The rows are grouped in 2 ways, from coarse to fine. Each group lies inside one group of the grouping before and may be the whole of it. The rows also spread widely along 3 directions, which tell nothing about the answers.
Known rows, each followed by its group in each grouping:
[  1   0   4 -10 -13  -8  -8  -8   9 -11  -1 -15 -21  17  13  12   5 -20
  -2]
Resa K_751
[ -4  -3  12   5  15 -12 -13  -2  -2   7  -6   4  -7 -15  -1  -6   9   3
  -9]
Zisuf K_250
[  4   3   2   2   4   6   0  -9   2   9  -7   2 -24   7  -2  -8  16   0
 -11]
tosib K_207
[ 20  -6   6   8  11  -3  14  -1   1   7  -6   0 -19  17  -9 -15   7  19
 -12]
Bof K_930
[-7 -4  2  3  3 -7 -1 -7  9 -8  0  2 -6 -6  1 15  1 -3 14]
Resa K_547
[ 2  1  4  6  9 -7 14 -5  5  2  0  7 -4 -4 -6 -1  6 14  5]
Bof K_717
[  2  -7  11  -2 -12 -14 -22   3   2   5   2  -1  -9   2  15  -1   5  -3
  -9]
Resa K_26
[-11   4   5   6   8  -3  -2  -8   2   1   2   7   0  -9   0   7   7  -9
   6]
Zisuf K_75
[ -1   1   4   2   9   4   7  -9   1   9  -7  16  -1 -14  -2   4   9   3
   5]
tosib K_68
[-11   2   4  13  17  -4  -4   0   1  13  -4  17   6 -28  -2  11   0   4
   7]
Zisuf K_386
[-12   5   8   0  -4  -1 -13 -12   0  -7   1  -9  -8  11   6   6  14 -21
   1]
Zisuf K_75
[ 1  1  3  4 -6 -5  9 -9  3 -9  5  9 -1  8 -4 21 11 -4 13]
Bof K_930
[  6  -8  15   6   3 -15  -5   9   1   2   2  19  10 -11   1  12   8   9
  -2]
Bof K_930
[-13  13   1  -3   0   9   4 -21   7  -6   3  -8 -12  16  -2   9  17 -23
  12]
Zisuf K_75
[-30   7   8   4   9   2  -2 -13   7   0   6  26  16 -30  -2  35   3 -19
  24]
Zisuf K_75
[ -7   1  10   2  -9 -11 -17  -5   9  -3   4   2  -1  -1  12  12   3  -9
  -1]
Resa K_26
[ -4   4   7   0 -12  -3   0  -8   6 -12   4   0  -1   8   2  21  14 -14
   7]
Bof K_930

New rows, each followed by its group in each grouping:
[ -2   5  -3   5   5  -2  10 -11  10   5   1   1 -18   0  -3  -1   1   2
   6]
Resa K_26
[-12  12   2  -3 -10  13  -2 -19   6  -8   2 -20 -17  28   8   4  19 -30
   2]
Zisuf K_75
[  4  -5   9   7  -3 -13 -10   0   7  11   1  -1  -7  -4   7  -2   4   4
  -7]
Resa K_26
[ -8   1   8   4  -3 -10 -12  -3   5   2   3   7  -1 -16   5  14   1  -5
   6]
Resa K_26
[-17   9   4  -1  -5   4  -7 -13   4  -2  -5  -8  -5   2   6  14  11 -26
   9]
Zisuf K_386
[  1   3   0   6  10  -3  11  -8  11   8   4   6 -12  -7  -2   1  -4   6
   7]
Resa K_26
[-21   4   1   7  26   1  11  -9   9   6   5  29  10 -31 -11  21  -2  -6
  26]
Zisuf K_75
[  6   2   3   5   4   4   1  -6   1  13 -10   4 -22   5   0 -16  16   6
 -16]
tosib K_207
[  1  -1  10   1   3  -5  -8   3  -2  13  -9   7  -1 -10   1  -8  14   5
 -11]
tosib K_68
[  4  -9   7   2  -7  -7  -8  -1   6  -4  -8 -13 -14  10   8   0   3   0
  -5]
Resa K_547
[ -6   0   0  -2   4 -10   4  -6   9  -8   4   9  -6  -9   2  17  -4  -5
  13]
Resa K_751
[  5  -1   0  -5 -12  -6  -2  -7   5  -5  -3 -23 -23  24   8   2   2  -8
  -9]
Resa K_751
[ -2  -4  -1   7  10  -1   7  -8  12  -1  -2   1 -11   1  -7   5   0   5
   9]
Resa K_547
[ -6  -4  11   7   8 -18 -13   5   6  11   3  28   8 -35   3  15  -7   7
   3]
Resa K_26
[-8 -1  1 -5 -2 -9 -3 -4  9 -4  1  7 -8 -9  7 23  1 -9 11]
Resa K_751
[ -4   0  10   3   6  -3  -7  -3  -3  10  -7  16  -1 -12   4   4  13   0
   0]
tosib K_68
[ -1  -1  -1   3   2   1  11 -14  11  -4  -7  -7 -19   7  -5   2   6   4
   8]
Resa K_547
[-4  2  5  0 -5 -9 -8 -8  6  0  2 -4 -9  1  9  9  3 -8  6]
Resa K_26
[-19   9   1   3  -1   0  -9  -9   5  -2   1  -1  -5  -3   5  20  10 -28
  16]
Zisuf K_386
[  9  -1  10   0   2  -2  -8  -5   1  11 -10  -2 -23   6   4 -16  16   3
 -18]
tosib K_207
[ -7  -2   1   5   2   6   8 -11  13  -5  -3  -7 -17   9  -5   9   5  -2
  12]
Resa K_547
[ -6   1   3   9  11  -5  -7   0   2  11  -8  -3 -10  -6   5  -2   3   0
  -5]
Zisuf K_386
[  9  -2   7   4  -2  -5  -9  -2   9   8  -2  -6 -14   6   7  -8  -1   5
 -10]
Resa K_26
[  6  -6  10   3  -2 -15  -6   3  -3   0   3   7   3   2   2   4   9   3
  -4]
Bof K_930
[  2   3   6  -7 -24  -5 -19  -9   5  -9   3 -28 -28  35  21  -2  15 -17
 -15]
Resa K_26
[  2   4   3  -2  -1   4   3  -9   2   5  -8  -1 -27  11   0 -10  16  -2
  -9]
tosib K_207
[ 11  -3   0  -5  -3 -10   1  -6   5   1  -7 -21 -26  19   4  -8   2  -1
 -10]
Resa K_751
[ -4   7  -4   7  21  14  22 -16   7   6   0  -3 -21  11 -15  -8   5   2
   4]
Zisuf K_75
[-13   2   5  11  21  -5   2  -4   3   7   4  17   5 -24  -5   7   0   0
   8]
Zisuf K_75
[ -7  -1  12   7   9 -22 -14   8   8   8   2  20  14 -33   9  15  -6   8
   8]
Resa K_26
[  4   4  -3  11  17  -1  17 -10   8   9  -1   7 -17  -4  -8  -8  -6  15
   4]
Resa K_26
[  0   0   9   3   6  -1  -5  -5   1   6  -2  -2 -10   2   0  -4   7  -5
  -4]
Zisuf K_75
[ -2   6  -9  -3   0   3  19 -13  14  -9   2 -11 -23  15  -1   8   2 -10
  11]
Resa K_751
[ 10   4  -4  -1  -7   5   2 -14  10   3  -1 -20 -36  32   0 -14   5  -3
  -9]
Resa K_26
[ -6   7  -1   4  11   7   4 -17   6   0   4  -4 -12   6  -5   3   7  -9
   9]
Zisuf K_75
[ 12  -5   2   3  14 -13   6   3   7   9  -5   3 -15  -5  -1  -9  -6  15
  -2]
Resa K_751
[ -3   0   6   7   7  -6  -9   3  -2  14 -10  -6  -9  -3   5  -8   5   2
 -16]
Zisuf K_386
[  9   3   0   7   7  -4   4  -3   8  10  -3  -4 -19   2  -2  -7   0   9
  -1]
Resa K_26
[-11   6   0  12  28   4  15 -13  10   8   1  17  -2 -17 -15   5  -3   7
  17]
Zisuf K_75
[-12   4   1  10  15   1   3   0   6  13  -7   8  -1 -21  -8   5   2   3
   9]
Zisuf K_386
[ -2  -1   3  12  26  -1  12  -6   4  16  -1  12  -7 -11  -8  -4  -1   8
  -3]
Zisuf K_75
[ 4 -6  8  4  2 -9 -2  2 -1  0  5 17  4 -6 -2 10  6  7  0]
Bof K_930
[ -4   1   3   6  12   2   4  -7   6   9  -3  27  -7 -20  -7   6   9   1
   5]
tosib K_207
[ -9   1   6   1   1  -4   7  -4   6 -10   7  22  11  -9   0  31  10 -11
  23]
Bof K_930
[ -3  -1   5   9  13  -5  -6  -4  -6   7  -8  -1 -10  -7  -9 -11   6   2
  -7]
Zisuf K_250
[-14   0   7   5   8  -9  -7  -7   1  -1  -1   8  -1 -19   1  11  11 -10
   6]
Zisuf K_250
[-20   3  12   5  11 -10 -11  -5   4   4   6  23  16 -29   2  26   5 -16
  12]
Zisuf K_75
[11 -3  6  5  3 -6  6 -3 -1  0 -2  9 -4  7 -2  6  7  7 -2]
Bof K_930
[ -9   3   4   5   5 -11  -4  -6   8   6   3  19  -1 -25   3  17  -3   0
  14]
Resa K_26
[ -3  -4   8   2  -6  -8 -10  -6   3  -5  -2 -11 -10   8   4  11   7  -4
  -2]
Resa K_547
[-6 -6  2  7  3 -5  0 -7  9 -5  3  7 -2 -8  1 18 -1  0  9]
Resa K_547
[ -5  -8  12   1 -13 -12 -20   1   6  -6  -3 -13  -5   7  11  13   6  -7
  -2]
Resa K_547
